The rows of a group lie close to one hidden flat surface of 13 dimensions, which passes through zero. Surfaces can cross.
Some rows, each with its group after it:
[  4  -9 -27 -18  14   1   0   8  10 -34  -3   2   6  -5  22  -3 -17]	q850
[-16 -25   1  13  -2  -3   2  -9  -1  -3   0 -10   2   0  -9   3 -14]	q302
[  0 -13  10  29  -7 -20 -17  11   1  -2   9  -1 -18  -9  30 -10 -18]	q580
[ 15   3  15   6   2 -10 -16  15  -6 -22   2  23  16  11  -3  11  10]	q323
[ 24   0  -5  -3  -2   2  14 -16  18  -8  -2  20  12  -8 -15   8   7]	q302
[ -1  -1  -2  13  23 -14   1  11  18  -5  13   8   6 -17  -5  -8   7]	q580
[ 24   9   0  11 -12   3   7  -7  17 -20   6   7 -16  28  12   8  18]	q323
[  7 -14  -7  15  27 -25  -7   9 -11 -14  17   6  -7  10 -14   8  10]	q580
[ 13   6  -9 -12 -21  -9  -8   0   3  10   2  19  25  15  -2   8   7]	q580
[ 13   3  15  13   1  -7  -4  -4 -15 -19 -33 -10  10  -5  19   0 -15]	q302
[  5   0 -14   7 -19  36   0  -1 -16  -4  -3  -5  19   4  26  -1  10]	q580
[ -3  -1  -1 -16 -12  10   3   5  41  11  15  -2 -11   1  -2  -6  10]	q850
[-47  -9 -14  -7  -3  18  17   8  -1   8  30 -14   1  -3 -14 -18  -6]	q323
[-28  -4 -11 -15   6   2  -5  -5   4   8  27  17  31   6  17 -19  -2]	q323
[  0  -2  20   6  19  -9  -3 -20  -3   0  24  -6 -17 -14  16  19  -6]	q850
[ -3  -6   3   6   2 -19 -16   5 -21   6 -11  -6  25 -14  -1  -3   7]	q580
[  2 -14   1  35 -26 -10  -9   7 -29   0  -3 -10   0  21  -2   4  -3]	q580
[ -2  -5  14  12   6 -26 -10  -2 -19   3 -12 -12  -4   8   0 -18  11]	q850
[  6   3   8  -8   2  -2 -35   4 -12  18   4   3  -9  18  11  40   1]	q302
[ 16  -7  -9  11  -5  22   9   5  24 -13 -14   5 -12  -2  -1   3 -11]	q580
[-18 -27 -16 -11  17   3  -2  -2 -15  -7   2 -35 -31  -2   1   6 -12]	q850
[ -1  12 -11 -10  16  21  13 -17 -21   6  -2   1   3 -26  -2   2  13]	q323
[ 22   6  14   3   4  -5  20 -22  14  13 -42 -13 -13   9   9 -42 -10]	q302
[  8   1   4  -8 -14  11   2  11  -2 -17   2  -8 -20   2   0   7   2]	q850
[ -9  21  24 -12   2  -8  -5  -5 -19  10  -6   1  23 -24  -2   6   2]	q580
[  3 -21 -13  -2  14   5   4  -6 -17 -44 -22 -18 -10  13  17   3 -24]	q850
[  6  -5  -1  -1 -19 -14   6  -3  22   9  -7   0 -15  10  -4 -15 -12]	q302
[  5  11   8  35   2   5  23 -12   1 -10  29  12   7 -17  12 -13  14]	q323
[  5  16  22   6   7 -33 -12   0 -16  13  -4   1  -7  28 -11  -4  22]	q580
[ -3  -8  -8  -8  -3 -11 -20 -23  -3  11   7   8   9  19  31   3   0]	q323
[-14  -4   0  12  -9   3   6   5  22   4 -31 -45  -5 -12 -13  -4  26]	q323
[ -2   8 -12 -18  21   7  12   9  15 -12  -4   4  10   4   0 -28   9]	q323
[-13   7   5 -21  10 -21  -6   4 -20  -3 -15 -15 -16  17   4 -22   2]	q850
[ 12  17  -3   9  -7  -2  14 -13  15  15  14   3  10  -1   9 -18  31]	q302
[ 27 -12 -24 -27  15  -6   1 -14  15 -19  -4   5  -3 -19   7  18  -6]	q302
[-15   1  13  17  -7  20   5  -7 -11   2  11  -3  16  -1   4  10  -5]	q302
[ -5  17  -3 -12  -4  -3 -16  16 -15  13  -6   7  16 -16   8   7 -12]	q850
[ -7  13 -17   2   9  -4   0   8 -20  -4  -4  -9   6  -5  14  -2   1]	q850
[ 12  21  -4 -11 -16  -4   1  21   6 -29 -24  18  46   1   8   4 -17]	q580
[ 14  -7  -7  -9   5  -8  -9 -13  -4  25 -10  -4   8 -29 -12  11  15]	q302
[ -9  26  -4  -4 -10  30   1  18  -7   2   2   4  19  15  15  -1   7]	q850
[-10  -9 -24 -27   0  18   4  -6   9  -5  24  17  13   1   4   6  -9]	q302
[ 12  -9 -18 -10 -16  -6   2 -11  10  -1   0  18  24   4  -6  -5   8]	q302
[  6   3   2   6  -8 -12  -1   5  26   2  13   6  -3  13   8  -9   3]	q323
[  2 -15  25 -14  -1  -9 -32   5 -13  11  -7  16   3  23  -3  -3  -2]	q850
[ 14   1   2  10   5 -13 -10  14  -5 -18 -17   8  16  -5   8  -2  -4]	q580
[ -9   4 -12  -4   3  22  16   3  10 -35  30   7  -1  22  11  -2  13]	q323
[ -5  -3  11  11 -17   6  17  -4 -19  -6  34  32   9 -32   6 -15 -40]	q302
[-12  -1  -8   5   6   9  -3   7  -3  -7  27 -15 -10 -14  27  22 -15]	q580
[ -3   4 -12 -13 -16  -6 -12  20  -9  -8 -11  -9  -3 -14  -4   6  16]	q323
[  1 -18 -28 -20   4 -20  -7 -19  -4  24   0   6 -10 -20  -5 -13   4]	q323
[ 16  -5  -3  -5  -2  25  -4 -17 -14   4  -7   7   8   6   6   6  14]	q580
[  6   3   6   2  10  -3  -4   7  -4 -16  -5  10  -6  24  -8   1   9]	q302
[ -6 -24  23  29   5 -10  -8  -8 -11   2 -19 -23   7  -8  -3  -7   3]	q850
[ 18  -5  14  -8 -33   1 -22  27   2 -16  -8  -5 -14   3  10   6  -2]	q850
[ 18  -1  -3  20 -19 -20   1 -16 -13  -4   5  17   4 -14  24 -11 -12]	q323

New rows. What belongs after each?
[  8  -7  -2 -10  37   1   1   0  -7 -12 -19 -12 -10  12  -1  -8  -1]	q323
[ 29 -29 -18   2 -12 -18 -19  11  18 -21  -6   0 -11  -4  13  10  -8]	q850
[ 17  15   9   2  14  -9   3 -12   3  -1   7  13  -6   9  -2   0  21]	q850
[ 14  13 -17 -12 -17   3   5   3  13  -3  -5  -4   9 -15   1  15  13]	q302
[ -8  -4  -8 -26   4   2 -17  15   5   6  -6  -3  -9  -2  -4  17 -15]	q302
[  6   3   6  12   9   0  16   2 -14  -2   8  16  -2   3 -15 -20  -6]	q323
[-11  -4   1   5 -13  19   5 -26   1  20  20  -4   8  24  28  -4 -11]	q302
[ -2  33   4  12  -3   6   9  -1   5  32 -17 -26   3 -12  15 -19  26]	q323
[-11 -30 -21  34  -9  -2  -1  13 -13 -13   4 -18   9   9   5  -8  -5]	q580
[  3  -6 -13 -24  21   2  -4   0 -10 -10   2  11 -11  33  -4  -7   2]	q323
[-16   3  -5  18  -6  12   6 -19 -19   0  19 -12   0  -9  21   0  16]	q323
[ 13  23  11  25   1   6   2 -19   7   8  -3   1  19 -22  16   6  45]	q323
[  9   6   9   4  -9  -1  10  -3  -3   3  21  35   0  -4  -7 -15 -11]	q302
[  1  14  -3  -4 -27   2   1  27  -4 -17  28   4 -10 -18   9   0   3]	q850
[  0  -3   5   1  -7  14  16 -25  15  -2  -7   4  10  37  -3  -5   0]	q580
[ -5 -20  -7  -9   3 -13 -11 -11 -24   1 -14   9  16 -30   2  -4 -27]	q323
[  3  26 -17  11 -18  10  24  -1   0   7  21  -8 -19 -29  11 -11  19]	q323
[ -1 -11  11  -5 -13 -12 -22   2 -11  29   1   7  -6  20 -21  20 -11]	q323
[-18  12   5  -8  17 -11   8 -25 -12  12  19 -11 -29  48  12 -10   6]	q850
[ -7  10 -18 -16   7   0  -7   8 -15  -4   5 -14  36   0   8  23   9]	q580
[-10  -3 -12   6   8  33  -5  18 -24  -2  32  22  19   9  -4   0  21]	q850
[  5  29  18  17  -9 -17   9 -13  -9   9  -5  13  16  -8   6   2  -8]	q850
[  4  -3 -10   1  16  -7   7  -6  -4   7  14   8  -7 -26   1 -15  -4]	q323
[  4 -18   0   3  -2  -2   3 -20 -21  -9  -6  36  23   5 -28  -7   5]	q323
[  1   1   5  11   7   2  15  -6   8  11   9   1  -3  -1  -3 -14 -10]	q323
[-23  10  -2  -9 -27  22  -1  19  -7 -13   8  -7   7   9   0  17  -3]	q323
[ -5  11  -7   6 -37   3   3   7   2  11  -5 -13  16  24   1  12  -3]	q580
[ -6  -5  11  -5  12  -1 -12   8  23  -2   5   3  15  14  -6   9  10]	q323
[ -4   2  -1 -15  31   0   0   1  13   2 -13 -11   4  35  20 -25 -10]	q323
[ 14 -20 -39 -18   6  -9 -12  -1   1  19 -18  17  -2  14 -25  12 -11]	q850
[ -6  10  16   4  -2  -1   4  21   0   8   7  20  20  12 -25 -16   3]	q323
[ -5  18   5  11   1  18  -5   3  -1  -6  -7 -22  21  -8  16  31  20]	q302
[ -3   5  -4   8 -16  -6 -11 -17 -30  19   2   2   7 -24  18   5   6]	q323
[ -1   0  12   4  22   1  -3  -9  -4   5 -12   9  25 -14  -6  -1   0]	q850
[  2 -12   5   7  33  -6   6  -5  15 -16  14   9  -9 -12 -11   2   3]	q302
[ -9  20  -1 -19  14  -9  11  11  14 -10  -4  -9   1   3 -13  17  -8]	q580
[ 15 -11 -21   1 -17 -16  -6  13  29  -8 -10   5   4  24  -1   8 -15]	q580
[ -3  -4 -11  -7  18  11  11  -5   6 -26   8   6   7  -3   9  -8   1]	q323
[-2 10 -7 -4  8  1 -4  0 13 14 13 18 18  1  8 -2  5]	q850
[  1 -13 -12  24  -5 -11 -10   5 -10  12   0   0   8   7  -5  -7  12]	q850
[-14  -9   0  15 -33   8   7 -34  -9   3 -15  11  36   1   3  -6   4]	q323
[  9 -16  -3  -1  19  -6 -12   7  -8 -13 -38 -15 -10 -10   5  -6 -10]	q580
[  9  -2  -6  12   2   0  19  -5  11 -29   4  -4 -14  26  20 -21  -4]	q323
[ -1 -13  20  30  -4   0  10   0  12 -22  22  16  12  -2 -15   7  -2]	q323
[ -1  -7  -7  12 -13  20   4   4  35  17 -22  -4  29   7  -8 -11  10]	q850
[-21  -2   1   3  -7   1   7  -4 -27   0   9  -7 -12  22  -5  -7 -11]	q850
[-14  14   2 -17  18 -10   4  24 -28 -15 -11 -16 -35  -5 -20 -12   5]	q580
[-15  30  10   6  11  20  25  18 -14  -6  12 -24 -47  -4   8 -19  -6]	q302
